The rows of a group lie close to one hidden flat surface of 13 dimensions, which may be shifted away from zero. Surfaces can cross.
In the rows, 128 means zero.
Known rows, each followed by its group:
[ 81  94 151 143 120 148  97 107 131 185 113 167  88  85 184 133  99 120
 163 134]
K_770
[151 118 157 170 144 120 131 106 102  77 163  92 152  90 187 117 130 142
 121 148]
K_845
[116 134 130 198 159  85  94 102 177 139 135 125 160  88  77 156 102 183
  55 150]
K_7
[167 134 114 107 161 167 112 110 116 149 133 132 153 124 166 148  80 149
 173 104]
K_770
[154 138 133 160 141 127 120 131  98  87 113 152  96 115 131  81 120 134
 145 155]
K_387
[103 133  88  95 131 136  72 117 156 156 174 205  91 130 119 142 112 147
 150 120]
K_7
[ 94 127 168 124 112 171 153 138 138 135 135 110 177 104 156 126 101 119
 142 167]
K_7
[125 107  62  81 129 140 172 108 104 111 134 135 140 145 142 126 116 146
 170  91]
K_845
[149 125 159 127 108 155  80 133 138 159 137 207 117 152 120 147 165  97
 124 153]
K_770
[142 119 128 111 178  95 134 117 101 106 107  64 104 106 135 134  59 154
 104 153]
K_770
[118  83  77 177  94 129 125 111 113 133 167 135 124 104 122 106 141 168
 141 171]
K_770
[129 159 115 179  89 166 189 184 102 131 131 138 130 106 121 121 158 135
 161 169]
K_7
[116 127 109 160 155 117 112  92 157 110 169 141 164  81 138 162 122 149
 115 145]
K_7
[ 98 128 154 126 121 168 147 170 127 169 120 142 100 118 128 186 152 145
 128 137]
K_387
[115 107 168 150 116  53 125 128 147 137 179 195 112  85 139 148 167 123
  87 172]
K_845
[165 137 149 106 147 112  82 152 146 186 160 135 143 113 118  97  64 172
 139 137]
K_770
[169 148  98 145 112 174 116 125  88  99 189 117 126 149 177 150 161 132
 153 137]
K_387
[113 141 132 108 135 122  93 154 142 145 173 104 127 116 155 100  98 153
 112  98]
K_845
[150 180 137 103 174 143  82 167 179 168 175  97 160 104 102 164 118 156
 145 101]
K_7
[143 170  75 124 134  99 153 125 137 122 153 125 147 133 112 171 116 123
 114 130]
K_845
[137 140 111 110 104 123  92 102 111  61 153 198  79 183 120  93 137 112
 125 161]
K_845
[145 144 171 143 146 178 155 140 116 143  55 207 151 119 118 118  75 150
 158 148]
K_770
[132 185 181 129 124 100 104 169 164 122 194 186 155 112 141  78 116 131
 114 136]
K_845
[103 113 102 112 130 116  98 163 120 119 163 102 103 115 124  69  98 165
 100 139]
K_387
[108 114 141 100 174 108  89 155 144 170 115  89  87  90 145 153 140 118
 119  70]
K_387
[189 102 124 124 162 102 129 105  95  80  93  76 135 124 142  94 157  81
 143 109]
K_387
[158 121 171 137  96 118  99 154 138 158 168 134 151 135 106  90 117 137
 108 201]
K_770
[122 170 146 100 145 149 123 159 152 111 166  62 135 101 141 144 154  92
 166 132]
K_7
[119 144  70 106 134 115 179 121 106  82 136 159  91 118 128 110 130 140
 193 109]
K_845
[163 101 143 141 147  91 129 133 119 121  83 140  97 128  61 119 158 140
 114 150]
K_387
[ 90 164 168 164 108 177  88 173 139 143 138 103 119 105 156  64 102 128
 140 136]
K_770
[191 126 110  96 168 145 125 152 105  82  77 152 126 166  58  81 141 136
 138 120]
K_387
[ 67 151 102  90 141 137  90 104 175 102 162  89 157 132 162 134 126  82
 111  70]
K_7
[125 141 166 136 153 100  96 145 138 128  87 142  80 110  97  84  94 130
 118 145]
K_770
[131  76 110 126 149 116  63  48 120 119 114 123  88 123 163 137 116 101
 143 121]
K_7
[130 197 124 127 142  74 145 158 165 139 160 173 124  99 114 161 137 107
 129 125]
K_845
[122 133 123 186 129 120 116 152 163 160 143 101 176  79 126 120 174 124
 115  93]
K_770
[143 104 146  78 123 122  88 146 156 189 199 198 153 102 161 134 151  98
 165 135]
K_7
[100 137 152 125 129 133 124 172 135 107 111  94 113 138 108 126 166 103
  70 126]
K_387
[134 133  58 136 158 171  92 133 111 132 140 149  92 145 126 190 154 175
 106  70]
K_845
[113 160 172 130 138 126  82 164 165 161 110 152 144 120 110  56  72 142
 107 110]
K_770
[208 189 164 146 151 131 109 155 124 105 123 128 119 131 102 124 159  95
 162 152]
K_770
[111 143 177 125 136 113 119 139 173 119 149  87 172  96 135 141 157  76
 106 141]
K_7
[109 129 143 113 144  94 124 119 160 113 138 169 105  84 100 112 128 114
 169 172]
K_7
[107 177 116 110  90 141 111 115 149 139 154 178 140 169 177 100 129  93
 159  45]
K_387
[138 100 154 109 143 146 130  86 124 105  99 162 195 146 175  97 111 122
 122  69]
K_845
[ 84 139 107 125  98 171 165 131 101  81 137 124 130 145 161  95  91 146
 133 140]
K_845
[ 87 103 137  88 143 132 156 158 127 166  72 142  79 106 114 140 130 129
 156 107]
K_387
[157 105 152  93 157 156  81 183 111 140 142 185 127 113 152 113 131 112
 107 148]
K_387
[140 186 137 133 132 121 119 110 140 121 105 137 132 148 130 162  85  80
 100 152]
K_845
[124  56 129 123 131  82  81  90 122 133 121 149 107 132 137 114 133 113
  71 134]
K_387
[148 128 129  82 149  88 133 151 129 148 118 160  85 127  83 139 126 125
 140 147]
K_770
[109 161  79 159 134 103 106 123 157  95 168 117 146 106 118  83 118 143
 110 109]
K_7
[186 133  87  90 148 149  97 131 106 113 140 128  88 173  92 143 162 147
 167 102]
K_387
[115  89 112  89 109 140 100 139 103 129 182 168  62 141 145 140 156 149
 139 147]
K_845
[162 138 136 157 135 146 130 121 112 136 133  75 130 126 141 152 137 156
 152 113]
K_387
[110 161 121 157 149 158  93 136 130 157 132 127 120  73 210 109 102 110
 175  64]
K_7
[172 129 126 164 139 130  95 121 111 112 166 100 131 118 139 156 140 137
 106 171]
K_770
[135 138  34  81 142  82 169  73 116  60 139 144 124 144 130 110 131 108
 182  82]
K_845
[127 100 123 102 142 114 121 125 155 158 169  78 155 107 102 171 129 149
 125 158]
K_7

New rows, each followed by its group:
[126 153 112 114 177 120 130 114 161 111 122 127 109 100  66 183 135 145
 166 141]
K_7
[167 146 169  96 129  84 134 127 162 132 150 152 206 143 130 124 137  85
 100 119]
K_845
[115 123 113  97 135 105 169  78 119 122 166 153 154  87 213 141  71 119
 188 126]
K_845
[200 132 182 113 169 114 136 122 134 119 110 156 181 123 145 161 193  82
 141  83]
K_845
[121 126 123 138 124 112 179 133 142 173 118 168 171  85 123 117  91 152
 165 127]
K_770
[126 117  93  45 118 149 117 132 108 141 162 161  59 165 148 179 156  99
 175 124]
K_845
[123 106  79  89 139  96 117 112 142 123 181 126 159 131 151 135 150 135
 109  62]
K_845
[195 132 117 132 151 134 133 164 104 143 181  85 127 100 125 192 167 150
 151 170]
K_770
[118 104 113 142 116 125 158 161 139 229 132 148 167  82 133 137 110 165
 147 107]
K_7
[132  96 164 128 127 103 158 122 139 165  95 115 198 122 121 117  86 140
  86 134]
K_845
[164 116 138 124 151 173  61  89 121 159 109 146 121 123 177 122 109 108
 200  92]
K_770
[160 144 150 117 118 168 166 126 103 149  99  68 113 150 131 150 139 136
 217 106]
K_387
[172 117 160 104 123 117 157 141 114  96 122 189 135 149 103 106 182 112
 157 142]
K_845
[156  90  97  70  98  98 138  94 125 151 128 172 157 176 128  70 121 112
 175  84]
K_387
[ 97  80 184 105 122  96 144 143 152 167  63 164 153 131 100  79 131 128
  87  89]
K_845
[152  81 184 125 135  79  78 115 143 180  93 194  93 134  92 134 150 113
  96 140]
K_387
[141 117 139 147 145  94 124 114 102  69 119 140  65 113 129 116 179 116
 140 133]
K_845
[132 170 124 113 137 119 125 108 126  79 138 123 129 155 149 139  89 107
  93 139]
K_770
[174  92  95 120 152 135 140 166 101 119 143 167 123 118  90 174 190 151
 104 161]
K_387
[152  83 133 137 146 127 144 108 104 139 127  78 162 105 158 181 108 143
  97 159]
K_770
[116  97 103 125 147 118 155 145 107 130 110 115 121  94 122  82  87 176
 149 125]
K_387
[134 175 119 127 185 117  76 167 156 136 147  91 125 102 128 153 130 136
  86  68]
K_770
[150 100 140 150  87 120 104  90 112 127 149 133 147 164 149  87 112 133
 112 151]
K_387
[150 152 138 106 115 160 148 130 129 118 184 184 191 145 170 182 157 103
 123 132]
K_845
[159 105 131 168 147 103 129 125  91  83 120 142 113  90 155 113 153 107
 114 166]
K_387
[147 121 138 148 142  68 104 136 131  84 201  79 124  96 148 102 175 135
  98 131]
K_845
[130 111 160 157 125 119 120 142 116 139 130 159  95 104 135 146 150 129
 111 167]
K_387
[124 141 125 121 163  88 145 134 116  98  97 126  68 110 105 139 101 132
 122 151]
K_770
[ 98  96 121 138 146 123 174 116 120 142 104 104 166  74 201 158 137 101
 129  77]
K_387
[170 158 144 159 143  76 107 153 124 126 158 126  85  83 141  99 162 108
 158 130]
K_387
[ 95  95 165 104  93 148 141 179 146 187 132 117 161 124 123 111 139 113
 114 147]
K_770
[109 146 140 145  80 168 120 122 121 145 136 127  76 180 102 148 127 174
 147 146]
K_387
[103 163  90 120 126 137 126 116 136 110 109 149 120 158 125 134  99 118
 105 105]
K_845
[178  94 159  95 170 172 133 161 108 157  72 104 155 127 107 152 132 140
 137 124]
K_770
[147 152 170  99 131  73 158 164 162 140 177 210 154  95 129 135 183 103
 151 119]
K_845
[115 154 110 146 111 114 173 158 119  98 115 111 100  99 122  76 164  89
 179 136]
K_7
[ 87 170 178 117 126 114 127 173 162 116 137 153 124 117 143  89 156  98
 109  84]
K_845
[133  99 133 151 131 155 176 116 105 129  83 129 137 127 124 180 153 141
 128 133]
K_387
[ 90 104 110 104 109 119 155 140 120 142 132  93  77 103 114 115 119 131
 183 169]
K_7
[111  99 142 141 122 158 152 138 127 197 143 181 146  73 153 168 101 166
 168 167]
K_7
[159 107 120 170 126  91 178  86  96  80  97  82 152 112 152  97 146 104
 147 123]
K_387
[ 93 106 143 143 143 143  85 130 132 167 118 129 107  94 156 117  80 154
 114 123]
K_770
[112 154 122 153 146  93 147 152 136 135 136 116 111  82 124 128 109 154
 121 122]
K_845
[151 133 100 154 149 139 143 132 112  66 115 139 141 142 113 146 208 134
 102  78]
K_845
[ 71 125 174 122 103 131 176 139 123  77  88 135 117 136 151  94 171  72
 117 113]
K_845
[150 156  80 120 135 145 182 153 117 125 178 138 164 112 139 180 144 156
 156 119]
K_845
[110 145 155 107 129 155 151 167 121 145 101  58  93 125 133 135 137 123
 170 104]
K_387
[106 181 136 135 127 179 130 178 122 160 117 129  94 124 135 174  98 137
 122 143]
K_845
[ 93  96 206 143 131 104 164 140 132 162  70 154 115  81 145 127 124 117
 122 138]
K_845
[109  96 127  55 120 131  91 137 120 146 147 108  92 143 177 104 131  84
 144 102]
K_387
[143 158  86 144 145  79 103 119 139  99 144  95 113 130 114  81 138 134
 129  70]
K_387
[117 198 130 121 106  66 195 163 149  92 199 168 128  91 131 123 148  98
 160 177]
K_845
[128 158 110 170 133 138 123 142 139 118 158 149 140 113 138 201 189 106
  89 122]
K_770
